The rows of a group lie close to one hidden flat surface of 10 dimensions, which passes through zero. Surfaces can cross.
Known rows, each followed by its group:
[ -3 -11   2 -15  10  -9  12   2   1   6  -5 -17  -7   7 -14 -14   4   5
   3 -15 -17] -> j_727
[  0   3  -6  -6  -2  -4   4  12   2   8  12  -8   0   2  -5   0  -7   5
   7  -5 -12] -> j_623
[-11  -3  -2 -14  -5   2  11   8 -14 -10   4 -12   5  -4   8  -2   3  -5
 -26 -12   7] -> j_845
[  1   0  -2   1 -21 -11   3  16  -3  20   5  -2   7   4   4   6  -5  -7
   8   9   1] -> j_405
[ -4  12  -2  -4 -13   4   7   2 -14  -3   8   6   8 -23  10   1   4 -10
   8  26  -4] -> j_727
[ -5 -16  -2  -1 -17   1  10  -7  -8   8 -10  -4   4  19  -3  -1   1  -2
  -6   1  11] -> j_623
[  0   9  -3   2   7  10  -2  -1  -4 -12  15  -1   9 -15   6   8   4  -4
 -20   1   7] -> j_405
[ -2  -2   4  -4  -4   1  -7  -1   9   1  -5   1 -14  -4  -4 -12  -8  -1
  13 -13 -20] -> j_835
[ 11   8  -5   1   1  -4 -10   7  10   9  -2  -1   3   3  10   5  -5   0
   0   4  -2] -> j_405
[ 17  -5   0  23   1  -7  -6  11  23  11 -24   0  -5  33   1  -2  -9  18
   5   3  19] -> j_727
[  1   0  13  -1 -14   0   8   4  -2  -1 -13   2  -4 -14   2 -12   2  -6
  11   1  -1] -> j_405
[ -7  -2  -1  -2 -15   7  -2   2   2 -12  -3   0  -4   1  -3   1  -9   8
 -13 -16  18] -> j_623
[-1 14 -3 12 -6 -2 13 21 -3 -5 -1 13 -6 19 -5 -1 -1 -3 13 21 -7] -> j_727
[  3  -4  -4   5   3  15 -16 -26  16  -4  -1  -1 -12   6  -5 -13   0  -3
  -6 -12 -21] -> j_845
[  4  11  -8  16 -15  22  22   1  -3 -12  16  -2   9 -23 -10   0   2  -6
  -9  17  -9] -> j_845
[ 12   1   1  11  -7   6   5  -1   8   9   5  -7   8 -22  -7   0  -2   1
   5   4  -8] -> j_845
[  2  19   6 -11 -30  -2 -22  17   7  -3 -16  20 -10   2  15   6 -10 -29
  -6 -13  -7] -> j_845
[-15  -5   1  -8   8   5   1  -9  -5 -19   4   1 -14  -4 -14  -4   4  -4
 -12 -19  -8] -> j_405
[-13  -3 -13  -9 -19   2   5   2   1   4   6  -1  -6  35 -19   5  -5  -4
  -8 -12  -8] -> j_835
[ 6 -4  0 -4  7 -1 -5 -5  7  9 -2 -4  2  6 -1  1 -1  5  6 -6 -6] -> j_835
[ -7  -5   3  -8   1   3  16  -4 -12  -9   9 -13   6 -16  -6  -4  12  -7
 -19 -10  -1] -> j_835
[-20   4   9   0  -8  -1 -13  -3  -6 -27 -10  20 -25   9  -1  -3   3  -6
 -11  -5  18] -> j_845
[  4  12  -9  33  -6  11   9  12  13  -5  24   6  -8  15 -23   2   2   0
   0   8 -10] -> j_845
[  8   9  -5  10  -1   5  -8   7   5  -1   1  10   4  25   7  10   2 -15
 -17  -5   2] -> j_623
[-11   0 -12   1  17  -3  -6 -15  -2  -9  17  -6  -6 -12  -7   2   6  10
 -12  15   2] -> j_405
[  9  17  -3 -12   0  20 -12  -5  10 -13 -13  17   0  12   4   8 -13  -3
   0 -11 -11] -> j_835
[  1   8   3 -13   2  -9  -5   1  -1   2 -10   2   2   1   9   3   2   3
   4   9  14] -> j_727
[  0  -6  -1   7   3   8  -9 -12  -1  -8  -1   1   1  10   3   4   8 -11
 -30 -14  11] -> j_623
[-10  -3 -15 -13   6   4  11  -6  -8  -7  -8  -2  -2  16  -5  -1  -6   6
  -8  11  -8] -> j_405
[  5   3  10   1  -4  11   3  -4   4 -11 -21  11  -1   8  -2  -5  -2   4
   9  -6   9] -> j_623
[-20  -6  -6 -10 -13 -10  30  12 -18  -2   4 -21  -9  17   8 -37  11  -3
   2  18 -17] -> j_845
[11 17 -3  2  1  0 -7 10 -1  3 -7 16 12  6 16 18 -5 -1  8 20 11] -> j_405
[  0   4  -3  14 -11   2   2   6   6   4  18  -6  -5   1  -2 -10   4  -5
   3   4 -14] -> j_727
[ 4  7  2 16 -1  3  0  5  8 -6  4  2 -5  3  0 -8  3  2  2  6  1] -> j_405
[  2   5  -1  -7 -10   3  -2   4   3   0  -2   4  -1   6  -2   5  -2  -8
  -7 -11  -2] -> j_835
[ 4  0 -3  4 -8  4 -6  4  9  1 -1 -3 -5  1  5 -7 -8  1  0 -5 -7] -> j_835
[ 10   3  -1   5   0   3 -11   2  10   3  -3  -1   4   5   9   5  -5   0
  -9  -8   8] -> j_727
[-14   5  -8   7   3  21  14 -12 -18 -29  13  13   4  -6 -15  15   4   2
 -18  15  13] -> j_845
[ 15  21   3  -8   3   2  -1  10  -8   0 -12  16  21 -17  23  17  -3  -8
   9  21   8] -> j_835
[ -9  13 -10 -16   0 -10  11  14  -3   1  18 -11  -4  24  -6  -8  11  -6
  -5   3 -13] -> j_727
[-15  -1   4 -12  -5   1  10   0 -12 -12  -2   9  -9  -1 -15  -1   0  -5
   4 -10  -9] -> j_623
[ 0 -2 -1  0 16  4 -2 -3 -2 -7  4  2 -2 -9  5  0 -4  4  1 -4 -9] -> j_835
[  8   2   0  -4   2   8  -6  -8   2   1  -4   2   8 -12   3   7  -3  -1
  -2  -2  -2] -> j_845
[  6   2 -11   6  -1   1   1   0   3   6  -2  -4   9  21  18  -1  -2   7
   0  22   8] -> j_845
[ -6  15   7  -8  16  14   6   0  -9 -33  -6  22  -7  -4  -6   3   4  -9
  -1  -4 -11] -> j_405
[ 11  -9  -5  -5  -6  -3  12  10  -5  18 -24  -3  21  10  10  13 -16   7
   1  12  11] -> j_727
[  5 -15  -4 -10   7   3  -6 -17  -3  16   4 -15  19 -16   7   7  -5   4
  -5 -10  -1] -> j_727
[-18  10  10   9   5 -10 -13  -5  -8 -22  -6  33 -22  -7  -9   8   5  -2
  17  24  17] -> j_623
[-18 -21   7  16 -12 -13  -2 -17  -4  -3  -3  -5 -13   2 -15  -5  13  13
  -9   8  43] -> j_835
[ -9   6  -5  10   2 -23 -16  -4  -1  12  21   1  -6 -24   1   8   6   5
  13  40  11] -> j_405
[  2  11 -10   5  16  -1  -8  10   8  -2  25  -8  -1 -13   3   4  -4   9
  -4   2  -8] -> j_623
[ -5  -4  -8  -3  16   1  21 -12  -9  -3   5 -12   4 -14  -6 -16   8  12
  11  27 -17] -> j_405
[ 14  -6  20 -10   9  10   3 -21  -3  -4 -34   6   9 -13   7  -8   7  -6
   9  -9  -1] -> j_623
[ 18  10  -2   2  -6   8   5   6   8   5  -1 -10  12  -3  10  -5   3  -4
  -9   1  -1] -> j_835
[ -6  -5 -10 -28  -3   3  -6 -20 -17  13  26 -19  26 -28  16  13   4  -8
 -19  -5  -2] -> j_727
[  8  -9   3   0   6 -11  -5  -5  11  20  -7 -11   0  -3   0  -8  -5  18
  24   4   0] -> j_623
[-13  -2   2  -5   8   9   4 -12 -13 -18   4  10  -1 -11 -15  10   3  -1
  -7  -5   3] -> j_845
[  8 -13   8   4   9   4 -11 -14   5   0 -17   3   3 -11   3   6  -8   8
  -1 -10  13] -> j_727
[-15  -4   5  -6 -38  -1   9  -4   2  -2 -11  -1 -20  -1 -18 -21   0  -6
   8  -2  -7] -> j_835
[  8   4  -4  -6 -16  20  23  10  -1  -6  -8 -11  15   6   5  -6  -9  12
  -3  -3   5] -> j_623

New rows, each followed by its group:
[ 12   4   9  11   2  -4   4   9  13   0 -16   0  -9  -4   0 -17   1   4
  15   6  -7] -> j_727
[  1  10   6 -13  -7  -1   3   9  -5   1 -11   9   3  -9   4   5  -6  -6
  11  -1  -5] -> j_623
[ 7 13 -2 13 13 -5 -7 14 -1  1  0 17  3  7 15 12 -7  4 16 22  1] -> j_835
[-11 -14  -6   1  -8  -5  -5   0  -3   5   4  -4  -6   3   2   0 -10   5
  -2  -3   2] -> j_835
[  3   4  -3  30  -7  -5   6  13   7   7  10   7   0  10 -14  10  -1  12
  14  23  18] -> j_845
[ -4 -16  -4 -10  16   1  -2 -14  -3   3   1  -9   5   9  -7   7  -1   9
 -12 -17   4] -> j_727
[  1   8  -1   2  -4   4  -9  15  11  -8   3   6 -11  20  -5   3  -4 -11
 -14 -26  -9] -> j_405
[  7  -8  -6  15  -5   5  -6   1  10  15  16  -7   3   2   0   1  -6  -2
   0 -12 -16] -> j_727
[ 16  15  -4  13   8   1  -2  17  15   6  11  -1   0  23   1   0   3  -5
   1  -5 -14] -> j_835
[  4 -15  -6   7  -5  -7 -13 -10   4  16  -1 -12   8   3  11   5  -1   1
 -18  -2  18] -> j_623
[ 13   8   2 -19 -14   8  24  19  -5  10  -8  -7  14  -1   4  -7  -3 -18
   7 -11 -31] -> j_623
[ -9  -4  -2  -4  20   0   8   1 -13  -9  12  -1   6   7  -8  11   3   8
  -9  -7  11] -> j_845
[  2   1   3   2   1  -2  -7  -2  -2   1  -5   9   0   9   4   6   7 -19
  -8  -5  -4] -> j_623
[11 10 -4 -7 -3  6  8  8 -3  2 -7  0 15 -2 14  4 -4 -4 -3  8 -3] -> j_405
[ 12   9  -4   1  -8  -4  -2  15   7  14  -7   7  10  20   8  11 -10   4
  15  10   4] -> j_623
[ 15  20   6 -10  -1  15  10  -6   4 -10 -14   5  11  -7  -1  -3  10  -6
   3   8  -3] -> j_835
[ -1   5  -4 -15  31  -9 -17   1   2   3  22  -4   0 -31   1  14  -6   9
   6  -7 -14] -> j_623
[  9  11  13   6  -4  -8 -21   2  17   0 -13   6 -14 -25   8  -9   0  -2
  11   6   2] -> j_405
[-12  -8   0   4   7 -10   8  -8 -14   6  12   4   2   0 -12   5   7   8
  20  19   3] -> j_405
[ -8  -8   3 -13   0   7   1 -17 -10  -3   2   5   3 -25 -15  12  -2  -6
   0 -10 -10] -> j_845
[ -8   3  -5  -1  -5   5  11   8 -10 -12   8  -2   0   5   2  -3   3  -4
 -16   1   3] -> j_845
[  4  -4  14  16   2 -21   0  19  13  20   5   0 -10  -6 -23   1   0   9
  29  -5  -1] -> j_845
[ -8   0   3  -2   2   1   8  -5 -12  -8  -2   9   2 -15  -7   6   1   2
   6  12   7] -> j_845
[ 14  -6  11   3  21  20  22  -9 -12   0   4  -6  27  -3   5   0   9   4
  12 -11  -5] -> j_405
[ -1   8   6   1   6   0   4   9  -2 -11   1   4  -4  -3   1  -4   3  -4
   1  -2  -3] -> j_845
[ 15  -6 -11   4  -3  10   9  -3   3   8 -17 -12  19  19  17  -2  -8  15
  -8  14  15] -> j_405
[  2  -5   5 -10 -10  -1  -8 -10   8   7 -10  -4  -2   4  -7   1   1  -2
  -4 -17   7] -> j_835
[ -7  -3 -21 -10 -16   7   4 -10 -10  11   6   0   9  24   1   9  -7  -9
  -6  15 -15] -> j_845
[  2   2  -2   4 -10  -1  -7  12   4   3   0   1  -6  -5  11  -5 -11  -3
   5   0  -9] -> j_835
[ -2   9  -5  -8  -1  -4   3   9   2  -1  -3   2  -6   1  -2  -4  -4  -6
   4   7 -18] -> j_405
[ -7   3   4   7  11   0  -1  -5   3 -13   1  13 -14  13 -17  -1   8   1
   8   1   0] -> j_835
[-19  -4  -2 -11  10 -10   9  -9 -17   0  19  -1  -5 -19 -15   2   7  -1
  12  13 -14] -> j_405
[ -7  -2  -2 -24   7  -9 -15 -10   0   0  -9   0  -7 -18  -1   6  -7  -3
  -8  -8  -6] -> j_405
[-13   5 -11  14 -19   9  -7   5   5 -20   8  13 -17  36 -12   6  -4  -2
 -23  -7  17] -> j_835
[-23 -19  -9 -25  13   5  14 -25 -33  -5  -3   2   6 -24   2   2 -15  15
  21  21 -14] -> j_835
[  6  -1  -3   7  19   1   2 -11  -3   3   5  -4  10  -5   7   1   7   5
   2  18  -1] -> j_623
[ 15   6   8 -10  10   7  12   3  -2   4 -14  -1  15 -11  11  -5  -1  -4
  15   0 -16] -> j_405
[-15  -4   1  -4 -17  -8   0   9  -2  -4   0   1 -16  11 -14  -3  -1  -8
  -7 -15  -2] -> j_727
[ 12  -3  -8   6   5   2   5   1   1  10 -12  -4  15  15  10   7  -7  12
  -4  13  15] -> j_727
[-12 -10   2  11  14 -16   9   1  -9   1   3   4  -7  17 -13   3   6  20
  19  18  22] -> j_845
[  3  13  10   5   8  18  19   9 -15 -18   5  18  12   9   0   8   8 -10
   9  -4  -4] -> j_405
[ -7 -11  -3  -2  -3 -15 -13   0   6  13  -5  -1 -10  31   3   0  -4   5
   3  -5   9] -> j_845
[ 11   7  -7   8 -14  -6   1  22  -3  13   3  -5  18  -3  24  11  -5  -6
 -11  15  15] -> j_835
[  1  -4  16   2   1  -5  -3  -9  -2  -3 -13  -1  -1 -32   6  -9   7   2
   5   7  16] -> j_835
[ -3   7  -7   1  26  -9 -11   5   1  -1  28  -3  -5 -11  -3   8   3   0
  -2   1 -18] -> j_623
[  0   6  -3 -16  14   1   6  -8  -3  -6 -10  -5  -2 -23   2 -10   0   2
   6  13 -21] -> j_405
[  0   1   1  -2 -11  -1 -13   0   4  -4 -11  -1  -4   7  18  -5  -2  -2
 -16  -6  16] -> j_845
[  8  -9   3 -18   9  -5  -3  -8   0  17  -5 -14  13 -22   8   2  -5   5
   7  -8  -7] -> j_623
[  1  10   4  19   2   2  10  11   5  -5   6   9 -11  14 -10 -13   8   0
  21  12 -13] -> j_405
[  1 -16   8  11  -6 -19 -16  -2  11  29  20 -16  -2  -9  -4   0   5   2
   7 -14   6] -> j_405
[  4   9   4   4  13   7  11   7   2  -7  10   1   1 -15 -10  -1   5  -3
   5  -4 -16] -> j_845
[  2  -5  -6  -2  10  -4  -1 -16  -1  15  -5   4   4  13  -2   3  -3   8
  24  20  -9] -> j_845
[ -1 -13  -2  -1 -28   4   5   8  -9   1 -16   2   8  -6   4  11 -15  -6
 -20  -8  17] -> j_727
[ 13  -1   8  17   4 -10 -10   3  21  12  -2  -9  -9   4  -2 -13   7   4
   9  -6  -1] -> j_835
[  1   0   0 -24   7 -12  -6  -3   2   2 -11 -13   2   8   6  -2   6   8
 -12  -7  18] -> j_727
[  6   9   6   2  -1  -9   1  10   2   8   3  -2  -5 -24   5 -11   8 -14
  11   8 -23] -> j_623
[  4  11   7  -4   4  14   7   5  -3 -16   0   5   2 -12   2  -4   3 -11
  -4 -11 -13] -> j_405
[ -4  -1  12 -14  20   7   3 -23  -5 -16 -10   7  -5 -19 -10  -4   7   3
   9  -6  -8] -> j_835
[ -2   0   1   1   7   1   0  -6   4  -7   5  -8  -6  -1  -3 -10   8   4
  -5  -5   0] -> j_727
[-14  -2  -1 -14  -4  -3   9   4  -7  -5  23 -17 -10 -29 -15 -13   7 -15
 -12 -15 -31] -> j_405
[ -4   0   7  -5   1   0  -2  -4  -6  -5   6  -1   0 -22  -1   1   5  -6
  -2  -8  -1] -> j_405
[  8  -6  -3   9  -9 -10  11  13   9  23   8 -20   2   4  -3 -14   1   4
  12   4 -13] -> j_845
[ -2   6   0  -7  -4  -9  -1   2   2  -2 -11  -3  -2   7   6  -4   5   6
  -3  10  20] -> j_727
[-13  -2  -8 -28 -11   4 -13 -18 -10  -5 -15   5  -7  22  17  -7  -4 -18
 -11  -5 -15] -> j_845
[ -5  17   9  -9  14   2   8   1 -18 -21   1  21   7  -2  -9  22  17 -15
 -12   2  16] -> j_835
[ 12   7   4  19  14   6 -14   4  19  -5   7   9  -4   2 -10  10   0   6
  -1 -14   3] -> j_845
[  3   1   6   1   8   7  -6  -8  -1  -6  -4   9   1 -14   2   5  -1  -2
   5  -3  -2] -> j_727
[ 12  -1 -10  -9  -2 -11  -4   2  20  19 -21 -16 -10   8   5 -19 -12   8
   7   7 -24] -> j_405
